The same things were measured in two ways. Each way mixes the same 12 hidden numbers, adds some noise and spreads widely along 6 directions of its own, which tell nothing about the thing.
Some things both ways: the first way, then the second way.
[  0   5  -1  -7  -1   4   2   9  -4  -2  -3  -8  -5  10   1   3  11  -2
  -1   8 -10   0   5  -5   3   0]
[  5   9  -5  -1   1   3   3 -22  -4  12   4  11 -13   4   7  -3  -3 -18
  14  -4  10  19]

[  1  -2  15   4  -3  -7   9  12   4   2  14  -5  -5   7  -2   4   8 -10
   8   1  -1   3   1  -6  -3   9]
[  9   9  -9  -7   4  11   3 -16   5   7  -1   7  -4  -2  -6  10   3  -6
  -6   2   1  -2]

[ 14  -5  -6  -7   5   7   1 -14  -3   6  -3  -3   5  -4   3   8   8   5
   2   5   4  -7  -7   6   1 -13]
[  9  -3  10 -18 -18   3  -3   8 -11  13   2   4  12  -4  14   5   6   9
  13  -3   4 -20]

[  8   7  -6  -3   7   2  -4 -10 -15  -2 -10  -4   5   1   1   5   3   5
  -1  -5   7  -8  -6  10  -5  -7]
[ 14  -1   1 -19  -7   3   0   0  -9   1  10  -8  10   6  -2   7   5   6
  -1   0  -5 -13]

[ -7  -1   3  -1   2   0   0  -2  10  10   0   0  -9  11   2   8  -5  -6
   0  -7   3 -10  -4  -6 -12   3]
[ 13  -3   2 -21  -1   6   5  16  -2   2   8   9 -12 -20  -2  18  -2   5
   0  -4 -15  -6]

[ -8  10  10   0  12 -12  -2   5  -2  11   1   3   3  -1  -5   1   2  -7
  -6  -5   4   1  -4  -5  -7   0]
[ 16   6   1 -26   0  11   9   3 -10  -3  -1  -9  -1   1  -3  13   9   0
 -11   2 -17  -6]

[ 10  -5   7 -14  -8   7   4  12   1   2   2  -8  -2  13  -1   2  19  -4
  -5   5   0   9  13  -3   7   1]
[-10  -6   3   4  -2   1 -14 -19   1   6 -11  -4   7  18  -1  -9   5   5
  -2   4  12   3]

[ -6   3   2   6  -1  -5 -12  -8  -3   3 -11   2   8  -1   1   5  -2  -3
  -6 -12   7  -6 -11  -3  -8  -7]
[ 14  20  -7   0  -2  12   3 -20   7  25  10   1  14  -1  14  -1  -6 -15
  17  -1   5   4]

[  4   1  11  -6  -5 -11  -7  -2   9   9  -1  -3   7  10  -4  12  16   6
 -12  -3   7  -1  12  -6   2   6]
[  9   0  -9  -7  -4   3  -6   5 -11  12  11  -3  25 -13  15   1   5   6
   4   2  -4 -25]

[  4  -2   8  -2   2  -1  14  12   0  10  12  -6 -12   6  -3   0   6 -12
   9   9  -5  -3  -4  -3   1   6]
[ -4   6  -8  11  -4  -7  -5 -15   7  23  -6   0   3   9   3  -5  -6 -28
  21  11  24  -2]

[ -6  12  -8  -2  -7   0 -14   8  -7   4 -14   1  11   5   5  -3   2   5
  -4   3   1 -13  -4  -1   7 -19]
[ -6  11  -6   7 -12   2  -1   5   0 -10   3  -5 -17   3  -2  -3  -8 -20
   4   0  -2  -2]

[-12  -6  -3   6  12  -4 -10  -9   9  -3  -1  -4   5   4  19   7  -4  -1
   0   1  -1 -10   5   2   2  -4]
[ -4  -7   6  -8  -7   2 -11  -2   6   7   2  -6  12   4  -5   3   9  10
  -4   3   4  -9]

[ -6   0   8  -9  -2   6   2  12   0   6  -6  -4  -7  15  -1   4  14   1
  -2  -3  -6   3  12 -14  -4   5]
[  1   2   4 -15  -5   6  -3  -4  -5   9   9  -7  -8   9  10  -6   7  -9
   8  -5  -2   9]

[ -9   6   9   3   7  -7  -5   6  -6   5   8   2   7  -3  -2   0 -11 -13
 -13  -9  13   7  -5   3  -6  -3]
[ -4  -3  -2   9  -7   6 -15  -9   8  12  -7   7  21   0   8   2  -5   1
   7   5  25   1]

[ -3  -1  -6  -1  -3  -1 -11  -8   2  -5  -9   5   6  -1   6   4  -3   6
  13   0   1 -14  -8   8   7  -8]
[ 12  17  -7   3   0   6   5 -14  12   6  -4   7  -6  -5  -8   3 -10 -10
   4  10  11  -3]

[  2   1  18  -4   4  -6   1  11  12   5   5  -1  -2   6   9  10   9  -6
  -1   0  -4   5  11 -16   3   2]
[ -8   4  -6   3   4   0   0  -4   9 -22  -8 -15  -3   7 -13  -6   2  -5
 -14  12   1   2]

[  4   4  13  -4 -10   1  -2  19 -13   7   1  -2   5  10  -1   1  11  -2
  -9  -8  11   8  10  -8   1   0]
[ -7  -3   5   3 -23   8 -11 -13  -9   7  -8  12   3   7  13 -10   5  -3
  14  -9  25  10]

[-10  10  -3  -2  10  -6  -7   5   4 -14   0  -4   3   1  10   3   3  -2
   6  15 -18  -2   6   1  15  -1]
[  6   1  -4  -3   3   3  -4  -6   7  -6  10  -8   9   1  -8   5  -3   1
 -14   9  -3  -8]

[  7  -9  14  -5 -16  -5   1   8   6  15 -10  -4  -7  18 -14  -2  25 -10
  -3 -11  15   2  -6  -6 -12   8]
[ -8  -5 -14   5  13   8 -10  -4   7   7 -13  -3   2  -1   7 -10   3   0
  -2   9   2   0]

[-13  -4  11   6  19 -18 -10   0  -5   5   7   2  12  -4  10   8  -4   0
  -4  -7  14   3   6   5  -2   0]
[ -7  -3   3  -6  -4  10  -7 -11  -5  -7  -9   6  -6   7   2  -6  14   2
  -4   2   8  12]

[ 8 -9  6 -7  0  4  8 -1  7  5  3 -4 -9  8  2 13  9 -1 10  2 -3 -3  5 -6
 -1  4]
[ 0  0  4 -5 -7  5 -6 -6 -2  4 -2 -3  9  8  6  2  4 -4  1  5  5 -4]

[ -5  -5   9   7   7 -16  -3   4  -5   0   5  -1   0  -5   1   3  -4 -11
   5   2   5   1 -13   7  -2   5]
[  3   3  -1  -6  -5   3  -6   0   8   5   8 -14  19   0  -8   3   5   6
  -6   5  -3 -14]

[-15   5   8   5   6 -11  -8   5   6   7   4   2   2   8   7   3  -9  -8
  -3 -12   9  -5   3  -2  -6   4]
[ -5  -5   1   1  -5   7  -8  -3  -2  -6 -12   4  -7   4  -3   3  -1   0
  -6   2   3   6]

[-3  3 -3  3  7 -2 -3 -4  4 -3  4 -6  3  1 10  5  1 -5  5  7 -6 -6 -2  1
  4 -4]
[-15  -8   3   4  -4  10 -12  -1  -4 -18 -15  -4 -15  16  -5  -2   0  -1
 -21   2  -6   7]

[ -6   9  13   1   2  -8   7  18  -2  -2  11  -6 -10   7  -2  -1   6 -14
   9   6 -12   5   5  -7   6  19]
[  9   0  -5   0  -1   4   1 -20   6  11  -5  12   2  -3  -5   6  -3 -11
   0   8  19   6]

[  2   4   3 -13  -1   1   5   8   3   6 -14  -1  -9  20  -3  -2  16  -2
   6  -4  -4  -9  10  -5   0   0]
[ 18  -5   0 -19  -8   6  -2  -2 -13  15   0   0  19   6  14   6   7   4
  18   3   5 -10]

[ -7   3  -7  -6   0  13   1  -1   1  14   8  -7  -2  14   4  10  -5   0
 -13  -3   5  -7   8  -4 -10  -3]
[-16 -13   4   8  -4  -2 -19   4   0   2   9   5  -4   3  13   6  -9 -12
   1   1   3  -1]

[-20  -1   0   4  12  -9  -7   1   3   5   3   3   8   1   8   4 -10  -1
   1  -1   4  -8   4   4   0  -3]
[ 18   8   2 -17  -5   9   2  -8   0  23  15   8   3  -5   8  11   5  -5
  15  -2  -6  -7]

[ 11  -1   1  -6   3  -4   4   5 -11   8   1  -5   1  -1  -5   1  11  -2
   1  10   4   0  -9   6   2  -7]
[ -1   4  -2  -3  -4  -2  -3  -2  -2  -1   1 -10   5   7   1  -1   4  -8
   0   7  -1 -11]

Other things, the second way, with their names:
k_277: [  6  -1  -4 -11   1   7   1   9   0   0   9   4  -8 -19   1   2   0   7
  -5  -3 -12  -9]
k_929: [ -3  -3  -6  -5   1  12   2  12  -9 -21   0  12 -36 -15  -1   4   2  -4
 -15  -6 -31  -2]
k_218: [ 14  -1  10 -16 -13   3   2 -12  -4  22   1  12   7  -3   0  13   3   3
   8  -5   7  -6]
k_703: [  1   4 -10 -12   0   1  -4  -1  -4  12   0   1   4  -3   1   4  10  -6
  15  -3  13   5]
k_343: [11  7 -5 -4  2  6  3 -9 -1  0  2  6 -7  0 -1  8 -7 -4  2  0 -7  0]
k_60: [ 15  -3  -3 -10  -7   3   4   9  -2 -14  14  16  -5 -22  -1  18 -10   4
  -2   0  -1 -11]
k_853: [  9   4   7 -12  -9   4  -1 -11  -9   5  -4  -1  13  12  14   1   4   3
  13   0   7   2]
k_954: [-15   7 -17   4  16   1  -6  -1  21  -8  -4 -17 -12   2 -19  -6   4  -9
 -18  12   4   2]
k_297: [  0   8  -8  -5  -3   6  -3  -7  -5   5  -8 -10  12   8   1  -4   8  -7
   4   2  12   5]
k_305: [  2  -2  -9  -1   9   2  -3  -1  20   1  13   4 -13 -10 -14   8  -8  -2
  -4   3  -2   1]
k_673: [ -6 -14  -4  -7   2   0  -8  13  -1 -10   6 -16   5  -3   3  -9   8  -2
  -4  11  -4   1]
k_141: [ -5   8  -7  11  -3  -6 -10 -15  14  22   2  -8  16   8  -1  -6  -7 -11
  13   9  26  -8]
k_259: [ 15  -4  -3 -28  -2  13   3   4  -7   8  19  10 -10 -16   3   7  12  12
   4 -16 -20   0]
k_581: [  3  -7  -6   4   4   8  -5  -3   6  -6   9  13  -9 -16 -11   6  -9  20
 -17  -9 -18  -7]
k_99: [ -4  -3 -11   4   0   9 -11   9  -1 -11   5  13 -13 -13   3   4  -8   1
   1  -5   1   5]
k_973: [ -2  -2   0   1  -4  -4  -3   7   6   1  -4  -8  -3   2   2  -4  -7  -5
   6  11  -1 -14]
k_878: [  1  11 -10  -4   6   8  -3 -12  15  -2   3 -11   3   8  -9  -4   9   3
  -9   7  -2 -13]
k_271: [  0   2 -19  -3  11   7   1   0   6  -3  -3   4 -17 -10  -5   1   1 -12
   0   4   2  10]
k_569: [  2   8  -1 -11  -1   8   3 -17  -9  12 -19  10 -18   8  -4   1   8  -9
   8  -4  13  22]
k_790: [  1   4 -10   5   5   4  -6  -7   9   0   1 -10   9   5   0   1  -6  -8
  -5  12   2  -8]
k_573: [-15   0 -13   9   0   1 -16  -1   7   8  -7 -12   5   7  -5  -4   2 -15
   0   9  16   1]
k_563: [  3   7  -4  -8  -3   2   0  -6   5   8   6   2  -2  -7 -11   7  10  -5
  -3   2  -1  -9]
k_220: [ 2 -4  4 -2 -9  5 -3 -7  4 -7 -1  4 -9  2 -7 -1  0 -1 -9  6  3 -6]
k_173: [  2  -4  -5  -4   5   5  -7 -10  -1   2  -1  -2   1   9  -3   2   4   7
  -7   3 -10  -8]
k_459: [  5  -7  -5  -8  -5   9  -6  -1  10   6   5  16   3 -19  -4  11   3   3
  -5   5  21  -9]
k_928: [ 13 -13  10 -19  -7   4  -2  11   7  -6  17  -4   8 -11  -8   7   4  24
  -7   4 -15 -14]
k_916: [  1   3   2  -5  -7  -4  -5   1  10  15   5  -6   8  -2  -6   2   0   2
   7   6   6 -17]
k_430: [  0  -7   1 -14   0   9  -3   7  -2  -4  -2  -3  -6  -5  -6   6   8   6
 -14   1 -13   1]
k_32: [  4   8   8  -7 -13   8   0  -7  -8  -1 -10  -9  11  15   8   1   2   2
  -1   1  -2 -12]
k_782: [  3  -1   3 -16  -6   5  -3   8   2  -8  18  -7   6  -5  -2   9  10   0
  -4  -1 -11   1]
k_558: [ -3   1   6 -11  -6   4  -6  -5 -13  12 -14   3  -4   8   5   2   6   2
   1  -4  11   1]
k_330: [  1  11   9   2 -10  -3  -5 -22   6  11   7 -10  15  17 -13   4   3   6
  -6  -1  -8 -16]
k_490: [-1  8  1  0 -8 11 -5 -7  9 -2 12 -5  4  1  6 -7  3 -8 -2  3 -2  1]
k_572: [ -9  -9  -2   4  -4   6 -10   6  -7 -15  -7   1 -12   3   9  -9  -3  -2
   0   3  -1   6]
k_201: [  8   0  -8  -9   4  15   1  -8  -5  -1  -2  15 -21  -2   1  12  -3 -10
   2  -6  -5  21]
k_696: [ 16  -1  -1  -9   2   7   3 -10   3  -8   7   5   1  -3 -11  16  -4  12
 -15   2 -15 -12]
k_504: [  5  15 -14  -4  11   3   5 -17  11  -1   3  -8   0   2 -17  -2   8  -5
  -1   5  -3   9]
k_264: [  8  -1   0 -10   4  -2   4   3  13  10   0   1  -1 -14  -5   6   1  -8
   2  19   6 -11]
k_592: [ -3   8   0   1  -5   1   3  -3   2 -12  -8  -8  -6   5   3  -6   4  -9
  -6  12  -5 -17]
k_991: [ 13   2   6 -16 -15   7   1 -11  -7   9   7  13   6   1   7  11   8  -1
  11  -4   7  -6]
k_288: [ 10   9   6  -9 -12   2   2  -5  -1   2  -7   0  12   2 -10  10   4   2
   2   7  11 -10]
k_763: [  8  -3  -2 -21   3   7  -1   5  -6 -14   3   6 -18  -3  -8  12   7  12
 -12  -1 -10  -9]

Some of these things the first way, each followed by its name:
[ 11   1   6 -15 -10  11   9  17  -8   9   1  -5   0  15   0   5  16   4
  -6  -1   2   4  19  -9   3  -8] -> k_991
[-17   4  21  -1   0 -13   3  32   8   3  19   4  -5  12  -5   0  -5 -12
  -3  -2   0   9  11  -6  -2   9] -> k_99
[ -6  -9   4   9   8  -5  -8 -16  15  -1  -2  -1   9   1  17  11   2   4
  -4  -5   0 -11   0  -5  -5  -6] -> k_954
[  7  -6   1  -3  -3   7   8   4   5  -9   7  -7  -7   3   4   3   7  -5
  11  14 -13  -2  -3   1   7   0] -> k_141
[  3  -6   7  -6  -3  -5   1  19 -17  -1  -2  -2   1  -5  -8   0  16  -3
  10  14  -3  13  -7   0  10  -2] -> k_490
[ -4  10  -2  -1   5   2   1   1  -6   4  -3  -1   2   8  -1   1  -4  -6
  -9 -10   5  -6  -1   0 -11 -10] -> k_201
[  6  -6   8   2   2  -9   5  -3   7  -2  -8  -4  -8   7   2   8  12  -3
  10   0  -6 -10  -7  -4  -7   2] -> k_297
[-11   8  14  -2   1  -8   1  19   9   7  12   1  -7  13  -1   3  -5 -13
   0  -5   2   2   6  -8  -4   8] -> k_343
[ -8   0   1  -1  -1 -13 -10   9 -11   7 -12   5   1   4  -4  -2  -3  -1
   9  -4  13 -10 -13  10  -4  -4] -> k_288
[  0  -4   3  -3   3  -8  -9   4   8  -6 -12  -1  10   4  12   4  11   0
 -10   5  -7  -2   9  -5   9 -16] -> k_504
[  7   2   0  -9 -10   1 -11   5  -1  16 -14  -2  10   8   5   3  23   9
  -1   5   7  -6   2  -6  10 -13] -> k_592
[  9  -1   0  -7 -11   4   5   5   1   1  -9  -6 -10  12  -7   1  18  -4
  10   6  -7  -4  -6  -3   0   1] -> k_790
[  3  -6  -7   4  -5  -2 -12  -3  -7   1   1  -7   8   1  11   8  -7  -4
  -3   3  16  -6  -9  13   2  -9] -> k_330
[ 6 -6  3 -6 -4  2  4 -1 18 -1  4 -8 -4 17  8  9 13 -2  5  4 -5 -6 13 -3
  4  3] -> k_173
[-16   4   0  -4   6  -6  -6  13   6  -2  -8   0   5   9   4  -7   9  -2
  -4   7 -11  -5   8  -4   8 -10] -> k_569
[-11   0   7  16  11  -9  -1  -5   1  -7  13  -5   0   2  13   9  -5  -2
  14  -5  -1  -8   0   2  -6  12] -> k_459
[-6 -2  2  6  4 -8 -9 -8  8 -2  0 -3  2  1  7  9  2  0  5  3 -1 -6 -7  1
 -1  5] -> k_277
[  4 -14  18   3  -1  -6   9  11  16  -6  15  -4  -2   7  11   7  16  -5
  16   6  -7   5  10  -7   6   5] -> k_878
[-10   3   6   2   8 -11  -8   3  -6   9  -4  -1   5   0  -3  -2   2  -8
 -10  -5   9   2  -5   0  -5   2] -> k_430
[  7 -10  12  -3  -3  -4  12  18  -3  -1   7  -9 -11  10  -5   3  18 -10
   5   9  -4  10   2  -3  -1   8] -> k_259
[-17  10  10   8   7 -11 -12   6   2   4   8   0   6   6  16   5  -6  -2
   4  -8   6  -5  12  -4   4  12] -> k_220
